The rows of a group lie close to one hidden flat surface of 12 dimensions, which passes through zero. Surfaces can cross.
(in the rows, 128 means zero)
Known rows, each followed by its group:
[105 106 144  82 158 141 145 149 145 104  88 159 105 145 194 103 147]
K_440
[162 132 129  89 150 189 119 133 143 163  86  73 113 137 135 133  73]
K_990
[108 138 152  89 159 167 173 153 102 191 147 173 164 198 139 150 105]
K_990
[157  85 198 113 101 167 163 189 111  79 119 128 137 138 124 171  98]
K_651
[ 79 106 114  95 101  99 138 117  99  99  96 129 119  68  95 107 152]
K_840
[142  79 160  97 173 119 158 154 147 117 141 190 125 173  94 117 118]
K_651
[141 157 118 103 151 155 126 123 136 145 143 122 131 174 147 173 168]
K_440
[121 147 127 130 112 140 133 161 151 140  87 129 127 127 146 120 109]
K_380
[157 178 125 170 168 118 128 152 136 109 114  93 172 107 108 217  77]
K_651
[144 156 112 137 165 111 118 137 155 118 157 178  78 127 163  96  98]
K_840
[125 189 160  97 124 110 119 166 143 125 139  98 145 131 158 156 174]
K_14
[137 130 145 150 150 105 127 101 152 125 159 159 142 150 145 129 159]
K_290
[125 159 153 124  58 103 119 141 102 146 139 167 128 137 128 168  97]
K_133
[139 121 146  88 109 157 134 129 143  80 136  79 111 146 155 118 162]
K_651
[128 116 121  93 166 104 132 130 138  85 166 144  88 133 148 127 162]
K_440
[115 112 117 153 101 140 153 139 129 116 171 130 140 131 124 145 148]
K_290
[126 103 117  85 140 173 163 159 142 150 115 150 117 122  86 164  85]
K_290
[123 159 100 167  50 158  75 161  99 123 114 126 141 117 167 140 125]
K_26
[146  91 123 152 114 124 107 129 127 135  81  71 175 165  63 104 145]
K_26
[ 71  99 140 150 135  75 177  85 137 166 157 177 145 121 142  97  56]
K_380
[123 107 155 151 114 111  99 118 136 153 113 106 157  79 121  96 126]
K_26
[116 121 161  83 134  71 116 106 107 115 128 132  87 106 151  83 124]
K_26
[100 117 132 130 108  63 134 135 117 103 135 173 126 153 131 117 135]
K_990
[166 171 152  86 122 176  83 137  79 136 117 142 141 173 116  74 102]
K_651
[139  90 173 161 126 158 147 130 153 142 182 133 183 138 123 115 102]
K_290
[142 152 108 111 185 153 141 106 144 163 170 136  72  88 134 116 129]
K_290
[ 88 147  99 104 130 137 119 136 145 134 133 172 161 153 170 159 124]
K_440
[151 150 154  75 115 141 130 121 156 148 136 140 130 153 118 158  50]
K_290
[125 157 110 133 113 126  91 131  97 154 145 125 103  85 132  86 118]
K_290
[ 80 128  86 112  77 131 148 137  85  89 129 107 110 125 160 192 156]
K_14
[122 117 124 140 137 113 123 127 102 113 141 124 128 111 102 100 186]
K_14
[134 115 132 137 114 151 135 126 145 148 116 125 116 130 157 144 107]
K_14
[ 96 121 104  82  77 127 143 165  81 154 118 126 122 191 108 132  90]
K_651
[148 108 145 150 152  98 140 131 140 118 117  90 137 181 137 175 134]
K_133
[158 151 114 113 166 174  84  85 127 156 220 144 123 105 134 139 157]
K_133
[126 142 119 100 120 114 120 159 145 156  81 114 123 193 135 125 110]
K_651
[135 141 127 134 141 154 128 123 128 135  84 136  95 100 153  98 122]
K_990
[103 132 151 117  76 151 150 118 126 120 120 102 167  84 106 135 123]
K_840
[ 95 159 114 125 130 141 177 115 148 139 145 154 129 140 131  97 182]
K_133
[126 157  84 118 153 123 134 134 131 116 134 112 133 173 108 140 141]
K_380
[147 168 149 146 178 140 172 128 138 124 145 151 116 103 130 146 119]
K_840
[100  91 104  95 139 114 141  81 150 140 117 151 132 111  65  96 133]
K_26
[103 147 126 150  95 155 139 148 111 162  82 113 122  99 171 142 153]
K_380
[169 137 112 145 171 123  60 123 145 129 147 123 156 162 152 167 104]
K_133
[130 182 137 123 168 128 103 126 108 146  94  87 184 142 139 137 126]
K_290
[147 159 173 183 154 137 140 121 166 156 182 138 124  78 203 133 122]
K_840
[142  58 159 150 121 132 124 134 113 136 152 111 154 134  86  99 190]
K_14
[123  71 130 142 139 129  90 123 147 165 139 131 142 118 159  93 101]
K_840
[109 108 134 133 133 109 142 112 168 126 116 131 158 135 132 127 110]
K_133
[140 140 112 101 125 107 117 143 116  91 126 126 124 180 106 136  88]
K_14
[133 123 116  93 154 116 111 126 155 173  61 132  64 156 176 130 140]
K_990
[111 117  91 124 105 120 110 104  95 114  92 100 135 137 108 110 129]
K_14
[155 147  86 158 128 177 134 102 156  86 141  76  69 118 182 114 180]
K_380
[130 125 133 118 183 150  98 149  98 127 125  74 152  99 159 115 115]
K_26
[120 166 124 105 170 115 113 155  76 116 162 155 113 113 167 144 119]
K_26
[119 103 152 142 147 117 134 146  55 128 144 106 128 120 156 149 156]
K_26
[ 97  79 120 116 104 127  96 110 127 172 129 131 158 105 130 125 106]
K_840
[128  70 155 143 123 155 131 116 140 106  77  97 169 155 149  87  95]
K_14
[147 104 129 172 133 108 113 165 105 104 171 151 105 119 119  79 151]
K_440
[137 156 105 115 169 145 137 149 106 146 140 134 126 138  94 161 140]
K_14
[112  77 119 144 126 130 136  98 121 111 142 101 144  77 103 122 129]
K_651
[127 133  97 127 124 127 131 116 128  97 131  99 112 117 116 141 124]
K_380
[140 142  97 161 129 114 112 136 145 103 151 110 147 166 131 138 124]
K_440
[140 188 144 108 127 145 129 145 113 153 143 137  76  92 167 167 165]
K_440
[124 138 135 106 149 144 123 144 100 126  72 158 143 131 117  94  92]
K_14
[102 143 116 145 142  89 158 129  65 125 118 155  79 121 146 114 144]
K_380
[ 99 111 102 139  72  95 103  86 115 143 155 144 111 125 131  86 143]
K_651
[122 164  82 111 149 129  85 147 136 141 141  84 132 146 169 134 134]
K_840
[127 156 126  96 143 134 113 144 135 120  58  79 143 147 142 117 113]
K_14
[152 152 115 139 120 135 143 121 120  99 153 139  98 117 109 160 103]
K_380
[160 105  94 146 100 138  90 151 109 137 117 103  94 165 106 120 163]
K_290
[123  77  86 152  88 114 118  94 127  97 156 131 104 153 114 104 149]
K_840
[152 139 124 165 123 138 107 145 150 147 109 112 120  67 121 155  92]
K_440
[117 135  93 125 137 168 149 133  85 124 108 155 119 156 137 158 102]
K_14
[116 136 123 139 152 138 155 160 101 121  62 109 130 157 151 120 132]
K_990
[161  87 137 120 174 151 132 113  99  96 115 141  85 137 115  74 119]
K_380
[ 97 124 135 145  91 175 130 118  50 156 165 105 153 106 142  58 158]
K_290
[151 111 145 147 137  75 101 103  93 161 131 111 145 176 125 195 100]
K_840
[136 137 123 126 121 106 103 108 155 118 124 115 119 151 145 112 156]
K_651
[144 142 144 111 121 133 126  93  66 135 152 185  94 175 129 108 102]
K_380
[136 163 128  96 147 100  72  86 144 123 109 173 149 127 107 130 150]
K_651
[127 187 119 134 119 118 125 127 129 169 177 169 121 150 146 129  94]
K_651
[123  99 137 125  91 159 113  95 121 119 116  92 115  44 147 140 133]
K_380
[147 123 122 122 150 130 137 138 135 112 119  79 129 188 131 131 108]
K_990
[124 106 115 141  81 154 105 121 154 132 153 122 137 126 151  99 118]
K_840
[110 179 170  74 159 106 116 159 153 168 121 136 137  83 141 120 199]
K_14
[177 126 156 114 183 110 123 124 137 104 133 122  63 161 160 112 165]
K_133
[114 139 116 100 119 118 131 108 131 130 102 123 114 136 137 127  69]
K_990
[ 81 139 101 133 108  92 140 143 129 154 121 139 156 133 113 150 139]
K_380
[125 104 127 135 137  91 129 130 137 139 104 140 104 119 136 162 120]
K_840
[123 117 137 130 108 135 134 140 121 161 131 144 132 159 132 124 118]
K_651
[154 147 160 125 150  94 156 135 146 108 153 138  95 161 142 137 113]
K_26
[166 122 201 167 110 170 151 113 135 187 156 103 141  94 125 135 127]
K_440
[161 106 134 121 170 138 112 144 115 122 153 166 113 161  91  85 182]
K_990
[107  98 105 160 131 113 143 155 125 124 105  94 140 124 110 135 184]
K_380
[124 156 150 140 164 102 163 128 154 150 143 156 122  87 123 158 115]
K_26
[101 115 104  91 127 179 144 150 167 137 117  99 170 119 108 125 166]
K_840
[137 104 111 156 127 184 153 159 157 106 137 207 100 129 153 117 103]
K_26
[111 108  98 182  59 123 124 124 174 131  91 154 142  79  82 114 117]
K_26
[136 112 146 136 105 136 128 136 109 117 147 132 151 144 109 109 124]
K_990
[135 154 153  96 119 117 173 117 128 115 149 119  73 152 133 118 175]
K_133
[131 108 137 132 124 183 152 155 106 141 149  89 123 115 137 127 154]
K_990
[138 151 142 103 143 127 113 145 156 142 106 163 140 118 112 106  67]
K_26
[105 137  88 145 150 115 152 119 148 103 161 162 122 136 117  72 170]
K_133
[108 128 114 115 132 117 164 115 159 100 139  88 142 110 102 122 107]
K_133
[158 126 125 151 147 115 126 181  83  85  81 108  70 129 116  57 148]
K_440
[ 95 117 108 144  71 140 102 157  70 144  90 151 132 117 135 104 149]
K_440
[139 195 124 130 112 134 129 172 106 103 150 104 123 134 142 153 135]
K_990
[101 143 132 106  78 158 142 137 131 139  94 111 150 105 120 103  99]
K_133
[143 137 144 175 102  97  70 140 144 171 120 191 129 111 148 123 145]
K_290
[108 104 133 114 107 154 164 124 114 118 169 129 135 124 113 114 110]
K_290
[148  86 131  94 151 129 124 104 141  97 134  52 125 111  95 124  99]
K_133
[118 118 129 148 143 138 135 142 158 116 163 129 174 150 162 142 115]
K_440
[132 122 126 162 151 112 124 116 169 140 166 129 153 103 124 152 121]
K_290
[150 140 129 146 104 156  99 150 108 132 130 154 119 153 139  82 147]
K_133
[119 112 144 142 142 149 137 142 121 150 191 150 168 121 130 135 132]
K_440
[ 97 109 141 114  98  99 144 116 139 167 141 144 135 176 166 159 111]
K_990

New rows, each followed by its group:
[128 133 100 180 151  58 118 134 144 128  99 165  87 142 139 120 170]
K_651
[109 167  86 135 118 136 126 116 110 139 141 177  75 107 160 121 156]
K_840
[133  91  99 142 143  77 109 108 158 112 120  95 129 178 106  91 139]
K_651
[120  92 139 149 133 109 161 136 167 102 128 187  84  92 142 124 139]
K_290
[130 149 106 156 145 106 115 109 175 124 151 127 142  95 111 111 135]
K_26
[130  97 116  58 107 165  77  92 126 132 132 187 121 130  91  86 153]
K_380
[161 122 151 177 138 149 154 108 105 133 174 162  93 150 149 120 155]
K_380
[140 145 115 159  78 173 141 170 132 150 113 152 146 136  88 183 139]
K_380
[141  98 101 142 147 200 139 137 165 136  73  95 147 132 104 103 136]
K_26
[ 64 157  81 143 125  84 148 125 146 124 108  73 118  85 180 135 154]
K_380
[110 146 128 147 102 163 130 140  60 111 115 118 168 141 142 142 179]
K_14
[163 159 173 104  97  97  80  99 162  97 178 102 138 139 168 135  67]
K_380
[140 117 120 147 130 123 123 108 177 123  67 139 114 146 144 107 104]
K_440
[ 97 143 105 116 143 128 179 143 109  74 149 119 123 123 126 125 135]
K_290
[114 184 109  95 139  98 123 115 154 127 114 184 114 131 131 137  84]
K_440
[131 126 125 144 156 125 140 150 108 169 139 164 155 161  89 153  96]
K_651
[109 130 145 142  75 102 150 124 119  77 153  69 104 107 180 124 153]
K_440
[125 114  96 148 147 110 117  97 108 113 147 115 160 133  80 157 155]
K_651
[131 128 106 152 145 119 133 115 133 130 161 118 103 149 141  88 147]
K_651
[ 86 164  72 122  83 123 137 124 132 142 134 165 126 124 109 153 142]
K_380
[141 144 139 177 112 106 119 148 136 127 112 166  95 111 145  91 161]
K_26
[128 141 121 123  86 104 101 113 120 109 148  90 140 136 133 157 145]
K_380
[136 112 154 138  91 135  98 137 134 139 101 121 159  95 110 134 118]
K_990
[126 129 175 134 116 113 163 100  97 108 133 121 154  96  86 142 130]
K_840
[100 105 167 110 151  65 105 153 152 132 111 143 137  72 152  92 141]
K_380
[109  97 114 112 157 132 138 149 168 142 112 117 130 116 131 134 160]
K_840
[134 151 146 161 111 180 149 124 102 145 118 104 140 108 147 143 144]
K_840
[ 77 110  90 116 122  82 149 120 138 136 125 157  92 113 131 143 167]
K_651
[101 132 138 133  97 115 164 106 174 131 112 108 108  49 148 151 101]
K_26
[157 201 153 129 124 175 127 147 164 142 156 119 125 103 165 131  88]
K_133
[116 135 115 128 108 103 103  68 132 147 159 124 137 126 131 156 159]
K_290
[127 140 160 149 112 135 146 153 100 169 121 171 112 109 148 163 134]
K_133
[139 100 146 142 143 141 142 118  78 118 105  95 114 116 129 124 114]
K_380
[148 102 139 106  78 146 119 164  96 109 105 117 121 183 104  96 100]
K_290
[117  89  97 125 168 129 113 118  85 119 129 129 120 134 113  78 195]
K_26
[138 130 156 131 123  94 104 126 103 137 108  90 131 132 131 101 153]
K_26
[ 96 147 117 169  81  81 130 113 104  88  75 145 126 136 160 109 127]
K_990
[111 137 107 105 113 165 124 159 179 173  87 135 183 162 109 126 110]
K_380
[ 86 136 106  97 111 151 141 113 129 148 109  85 132  76 141 140 125]
K_651
[108 124 100  88 125 148 116 107 135 122 109 140 110  73 124 114 129]
K_380
[ 99 134  92 110 147 109 135 136 103 124 100 143 103  98 110 119 125]
K_651
[140  84 120 164 172 150 107 209 122 114 162 141 129  86 143 119 139]
K_440
[158 146 105 178 167 113 138 107 117  71 180 113  84 136 146  82 142]
K_840
[141  86 143 144 144 124 140 103 131 134 157 126 135 117  90 105 135]
K_440
[133 104 102 141  67 151 133 128 154  89 129 142  98 148 122  99 121]
K_840
[105  83 135 119 128 139 152  93 167 154 179 138 125 114 143  91 132]
K_651
[120 131 144 129 110 127 111  77 145 156 176 169 157 117 128 150 154]
K_651
[116  77 143 148  99 135 136  92 136 129 168 146 115  90 142  83 148]
K_651
[157 168  96 118 146 160  54 102  79 140  78  66 161 159 102  57 125]
K_651
[134 111 145 132 153 145 144 132 115 101 131 144 127  95 116 145 156]
K_651
[129 132 163 125  91 150 184 131 128 161  80 146  88 152 146 155 159]
K_26
[129  57 157 156 102 116 141 147 138 113 145 103 115 121 145 103 150]
K_990
[111 119 127 114 124 102 146 128 143 133 112 119 105 151 166 138 100]
K_990
[102 146 162 121  85 158 139 125 107 177 125 162 170 140 149 127 115]
K_440
[ 95 172 117 131 112 115 141 127 138 158 130 146 130 126 165 137 119]
K_380
[125 112 147 129 136  80 138 158 151 109 147 159  79 112 155 109 141]
K_990
[132 101 142 101  94 151 155 110 134 112 101 108 120 177 136 165 143]
K_290
[ 99 117  91 128 127  72 134 110 149 135 148 143 121 137 111 142 128]
K_651
[135 166  55 101 126 125 100 143 178  90 153 127 113 155 125 121  38]
K_840
[132  42 115 111  93  84 122 117 148 112 159 126  85 154  94 121 131]
K_14
[147 158 125 145  92 121 112 168 193 119 135 134 142 171 130 133 132]
K_380
[127 114 122 131 131 121 100 135  99 149 103 158 141 149 125 146 132]
K_133
[148 126 161 152 153 178 131 123 126 176 158 166 136 116 145  81 122]
K_651
[146 133 121 135 146 120 114 163 107 117 105 139 129 168 112 127 116]
K_133
[143 106 123 184 163 155 165 160 101 142 144 110 134 150 119 145 142]
K_651
[182 122 162 155 125 154 137 180 141 118 128 167 130 130  76 157  92]
K_380
[154 146 128 112 113 104 104 142 115 104 159 165 126 172  83 143 127]
K_380
[120 128  93 166 147 116 150 134 145  97 125 128  89  87 134 121 161]
K_26
[107 159 137 166 115 136 163 166  81  92 114 133 154 128 142 117 132]
K_990
[152 120 101 183 142 148 110 109 158 167  55 167 119 146 112  93 126]
K_440
[155 156 128 151 111 166 127 156 127 130 112  96 127 155 145 154 146]
K_380
[162 128 175 128 112 168 116 110 145 124 170 125 153 144 146 124 138]
K_651
[ 97 123 166 107 181 137 167  90 125 139 139 169 168 107 136 108 127]
K_290
[135 133 162 143 112 148 128  91 147 150 104 165 166 132 136 106  45]
K_990
[138  66 112 156 163 160 155 113 155 127 114  86 114 147 145 122 142]
K_14
[152 163 134 146 164 119 144 139 108 113 115 136  90 130 142 129 134]
K_840
[112 136 122 104 138 149 131 109 118 146 154 137 150 108 108 139 115]
K_651
[116 142 174 139 129 121 135 126 140 101 142 188 144 115 179  93 122]
K_14
[124 119  99 139 148 127 124 105  84 114 145 145 135 159  94 105 171]
K_14
[117 143 134 141 165 108 162 167  94 132  84 148  99 113 134 115 108]
K_380
[145 160 103 179  98 144  95 171 116 140 111 184 141 154 109 119 153]
K_26
[103 153  97 115 106 113 145  93 138  97 146 111  65  98 178 133 165]
K_26
[111 113 106 103 158 107 138 126 142 117 120 116 118 109 105  99  90]
K_651
[149  83 148  87 138 163 115 128 146 160 123 139  93  95 120  96  92]
K_990
[130  87 161 118 126  90  72 136 114 130 120 102 155 131 139  70 100]
K_840
[120 113 131 168 123 112 123 111 168 174 117 127 155 114 136 140 116]
K_651
[147  84 126 129 149 105 104 136 160  92 184 157 127 155 129 117 129]
K_440
[171 165 153 133 138 161 124 155 121 155 116 104 108 124 136 152 137]
K_440
[127  99 153 139  76 173 128 134 100 159 147 137 120 114 138  80 122]
K_290
[125 121 141 124 142 188 131 116 134 146 100  84 143  76 148 113 140]
K_651
[141 170 106 156 201 169 123 133 166 157 137 121 163 148 172 158 153]
K_133
[145 132 134  72 220 123 116 149 116 101 107 133 114  89  92 125 117]
K_380
[155 138 164 122 133 132 119 135  85 143 145 167 130 143 114 147 128]
K_380
[ 99  95 139 148 120  99 193 132  87 100 160 134  91 101 154 200 131]
K_26
[136 118 118  99  97 163  96  95  99 139 133  61 134 124 131 155 155]
K_133
[ 80  72  83 127 132  96 168 124 157 125 121  68 122 103 112 124  92]
K_651
[ 94 114 123 141  82  72 135  95 128 117 147 127 121 121 145 109  92]
K_380
[142 133 135 115 163 122 139 134 156 131 173 155 114 164 139 137 152]
K_14
[155 141 152 111 139 122 128 139 117 128 144 133 108 130 110 123 123]
K_440
[144 157 141 114 137 145 140 117 129 138 155 133 177 217 119 142  65]
K_990
[135  82 154 113 118  92  81 139 159 115 140 153 141 130 115  83 175]
K_380
[152 134 123 146 140 130  99 153 129 144 100  94 118 153 168 138  98]
K_840
[156 133 158 148 126 106 113 140 157 133 169 152 164 140 120 169  48]
K_133
[116  99 135 134 102 129 128 133 101 119 108 103 122 111 143 129 131]
K_26
[121 139 122 118 123  85 138 130 164  95 143 153 152 144 107 187  93]
K_290
[113  87 146 132 157  96 130 153  50 116  74 100 109  88 123 113 172]
K_380
[107 103 100 123 125 122 131  98 140 105 135  65 119  89 128  88 115]
K_651
[135 158 152 128 106 108 106 168 119 112 110 103 123  88 141 168 133]
K_380
[137 114 118 134 121 136 101 123 137 114 143 104 145 100 119 122  92]
K_133
[139  83 171 142  85 148 136 131 120 146  86 130 144 131 115 136 110]
K_840
[137 133 156 141 125  89 149 107 157  68 162 121 126 148 157 123 120]
K_290
[114 131 180 157  69  77 140 105 153 147 131 148 104  65 155 131 123]
K_26
[151 147 132 134 125 135 145 173 133 135 137 106 122 201 144 144 104]
K_651
[134 139 147 155 127 118 157 163 140 128 152 194 148 157  98  99  93]
K_133
[134  96 116 115 128 142 130 153 167 141 101 110 142 169 116 163 133]
K_840
[162 124 143 139 149 133 129 164 101 109 121 160  97 118 100 134 158]
K_380
[ 92 127 114 124 126 110 116 118 119 139 129 125 176  87 100 141 104]
K_290
[128 148 116 102 165 135 114 137 163 171  93  98 143 104 125 194 127]
K_990
[155  79 129 171 155 105 122 112 178 121 133  71 141 154 121  63  86]
K_651
[ 94 113 104 128 122 130 131 121 116 145  61  86 146 118 135 156 140]
K_990
[111 107 112 150 141 124 144 154 132 125 148 157 102  58 115  96 115]
K_290
[139 103 130  85  63 129 110 144 117 119  91 123  93 138 107 116  70]
K_290
[120 143 111 138 179 124 131 120 154 161 116 154 113 106 142 101 142]
K_651
[130 118 109 144 121  81 113 143 143  60  94  77 103  73 113 115 119]
K_990
[139  88 148 142 105 134  74 128 126 135  63 106 130 119 177 124 116]
K_133
[124  92 145 122 104 154 109 120 138 156 117 159 157 120 113  96 109]
K_26
[106 137 126 165 117 124 143 119 116 151 136 159 140  91 118 102 116]
K_440
[129 130 107  82 139 120 121  92  81 102 128 157  91 153 103  97  90]
K_380
[136 148 122 120 105 107  98  83 132 126 112  66 113 124 155 143 133]
K_290
[150 127 174 131  84 130 127 117 114 145 117 130 138 159 113  97 109]
K_440
